The first 5 rows are patterns. Each new row is the sum of 2 different patterns, raised or lowered, with some noise. Before adding, each is slid sideways (what falls off one end comes back at the other) and multiplied by a number that may be negative. Names go in the order of the patterns.
In the rows, zero is written as 128.
Known rows, each followed by the names of its patterns:
[122 147 114 107 129 147 141 109 143 144 141 112 124 147 151 118 143 135
  88 109 115 132 137 139 121 142 148 140 146] | z_689
[132 122 128 145 121 128 127  95 172 139 140 144 145 116 124 108 133 121
 100 131 121 140 157 129 141 140 128 147 132] | z_76
[106 142 162 120 112 102 119 104 142 138 109 131 122 130 137 123 185 135
 145 137 120 115 126 132 118 117 153 145 176] | z_163
[121 138 123 124 126 136 120 118 107 125 130 163  94 135 121 142 129 120
 153 111 146 112 123 151 123 141 113 146 124] | z_48
[131 135 104 160 124  99 126 136  98 163 139 147 149 133 141 145 130 135
 139 126 141 138 148 147 131 117 133 128 136] | z_823

New rows. What belongs after each?
[ 87 128 107 133 143 134 126 140 141 127 148 134 157 125 111  95 175 135
 121 129 141 144  93 142 125 156 124 120 140] | z_689 z_48
[134 140 116 176 154 124 133 155 117 131 113 123 124  56 120 108 130 156
 143 147 134 132 159 112 119  85 141 134  90] | z_76 z_163
[149 155 128 140 143 148 123 165 148  99 156 127 142 166 157 150 140 151
 161 130 141 108 163 122 110 152 166 170 149] | z_163 z_823
[158 174 136 138 168 110  99 108 136 124 120 149 130 138 109 130 150 148
 160 146 147  97 102 104 127 143 127 115 162] | z_689 z_163
[138 142  84  89 126 123 117 132 109 133 142 146 142 104 153 105 111 164
 101 130  99 125 124 148 126 146 132 154 146] | z_689 z_76
[146 138 103 142 126 100 132 114 135 142 131 136 138 148 130 137 132 138
 108 102 105 172 145 120 151 148 129 107 108] | z_689 z_76
[128 122 101 139 117 118 105 127 147 103 143 111 146 128 130  97 122 169
 109 125 161  85 118 117 110 119 125 118 142] | z_48 z_823
[116  83 112 138  71  81  54 140 104  56  96 135 124 115 170 115 114 122
 108 109 110  88  96  48  94 100  85 125 136] | z_689 z_163
[142 141 111 106 101  74 155 113 114 118 122 103  95 105 130 105  77 100
 118 108 127 106 136 122  99 103 124 106 102] | z_689 z_76
[133 156 136 146 115 144 113 142  98 154 168 116 129 172 104 102 112 120
 141 107 125 137  96 112 121 122 126 119 108] | z_689 z_823
[149 153 194 106 148 156 102 119 103 111 110 131 134 117 139 127 117 152
 129 179 161 108 131 110 115 113 143 125 142] | z_76 z_163
[ 81 121  88 124 104  92 116 100 131  95 112 113  88 121 135 122 108 116
 126 130 136  93  89 170 117 118 121  91 117] | z_48 z_823
[207 147 187 172 186 188 179 191 127 178 166 173 193 176 169 183 199 178
 180 148 185 170 190 151 192 177 169 193 172] | z_689 z_48
[133 106  93 138 118 122 120  96 127  52  85  99 115 130 105 128 118 125
 103  82 108  84 121 109  90  80 108 121 121] | z_689 z_163
[115 124  91 134 124  99  91 105 142 118 127 100  99 130 119 115 109 116
 100  88 120 128 104 105 121 131 150  58  98] | z_689 z_76
[129  69 104 109  88  84  65  86  56 108  90  47  87  89  89  75  90 145
 102  88  84  88  91  72 102  74  40  94  91] | z_689 z_163
[137 147 144 141 113 134 112 137 138 160  92 165 128 120 132 130 121 150
 153 138 145 156 143 160 123 155 135 129 150] | z_48 z_823
[149 115 103 133  87 112 117  96 110  72 125 107 112  97 120 106  84 109
  84 125 133  93 118  91 126  95 138  99 112] | z_48 z_823
[133 124 157 108 165 126  95 132  84 102 146 136 153 169 137 137 157 138
 117 121  85 162 126 114 160 145 143 142 159] | z_163 z_823
[156 146 123 128 146 122 124 136 128 155 117 159 162 166 109 136 188 125
 123 158 129 149 111 109 154 124 126 185 155] | z_689 z_823
[159 117  98 103 173 148 145 132 120 128 121 142 121 144 130 113  90 107
 132 110 139 144 123 140 142 142 101 119 100] | z_163 z_48
[122 132 151 103 160 149  82 119 115 142 152 147 183 159 173 157 149 121
 154 124 106 132 180 165 162 134 166 184 113] | z_689 z_163
[ 96 105 129 137  65 120 123 133 101 110 146 109 114  89 121 154  96 137
  98 100  95  92 124 113 114 111 127 113 113] | z_689 z_48
[131 122 133 110 167 123 148 133 142 137 111 164 104 131 135 126 141 111
 149 130 139 119 113 155 152 127 140 136 110] | z_689 z_48
[169 172 140 165 162 134 148 141 143 157 147 144 158 166 139 180 141 137
 139 139 125 187 162 146 169 162 170 141 144] | z_689 z_823
[199 169 207 169 190 169 173 194 177 191 152 197 167 175 192 164 156 167
 176 167 159 159 142 200 196 114 169 167 159] | z_48 z_823
[128 122 149 123 118 154  84 185 123 135 163 145 130 114 128 129 110 103
 124 118 130 160 118 128 120 119 146 164  95] | z_76 z_48
[130 155 144 121 161 132  96 106  83 178 145 148 139 161 138 139 127 130
 145  94 111 127 165 166 111 157 162 142 135] | z_689 z_76
[171 157 159 137 135 108 127 132 104 118 106 121 113  93 138 108 102 118
 158 110 109 120 147 112  99  63 153 106  94] | z_689 z_163
[163  95 110  95 111 119  94  81 122  88 108 154 142 130 105 116 106 127
 132  57  94  92 111  78 140 144 134  92 106] | z_689 z_76
[186  53 132 122 122 141 174 154 168 154 169 147 121 109 156 103 112 140
 156 179 146 168 132 154 163 128 161 145 139] | z_76 z_163
[125  96 117 126 137 150 138 136 131 116 133 129 145 126 132 141 124 125
 151  85 174 155 141 140 168 100 126 105 122] | z_76 z_823
[163 156 157 138 174 129 170 188 167 174 154 143 142 164 143 135 128 136
 162 174 138 173 149 150 142 168 162 134 155] | z_689 z_48
[143 120 121 138 140 106 102  86 149 125 121 101 137 149 121 141 126 123
 164 125 140 150 118 138  67 102 109 117 130] | z_76 z_163
[183 169 173 198 189 194 200 155 146 146 163 178 200 165 199 182 187 180
 160 200 188 144 188 168 136 162 149 182 180] | z_689 z_76
[153 123  79 131 100 126 107 115 130 118 140 136 119 130 135 140 179  89
 116  78 145 108 145 120 152 128 119 177 110] | z_76 z_48
[119 128 174 121 154 123 108 110 131 120 103  99 143 134 193  72 148 147
 132 111  83 136  86 147 115 102 138 110 138] | z_163 z_48
[126 124 177 135 138 161 177 182 176 176 135 128 166 159 196 128 162 157
 107 153 131 169 145 189 150 153 191 163 145] | z_163 z_48
[ 85  70  59  79  91  83 126 113 107  87  84 128  81  86  79 111 113  75
  74 104  53 125 135 113 121 109  76  82  82] | z_689 z_76
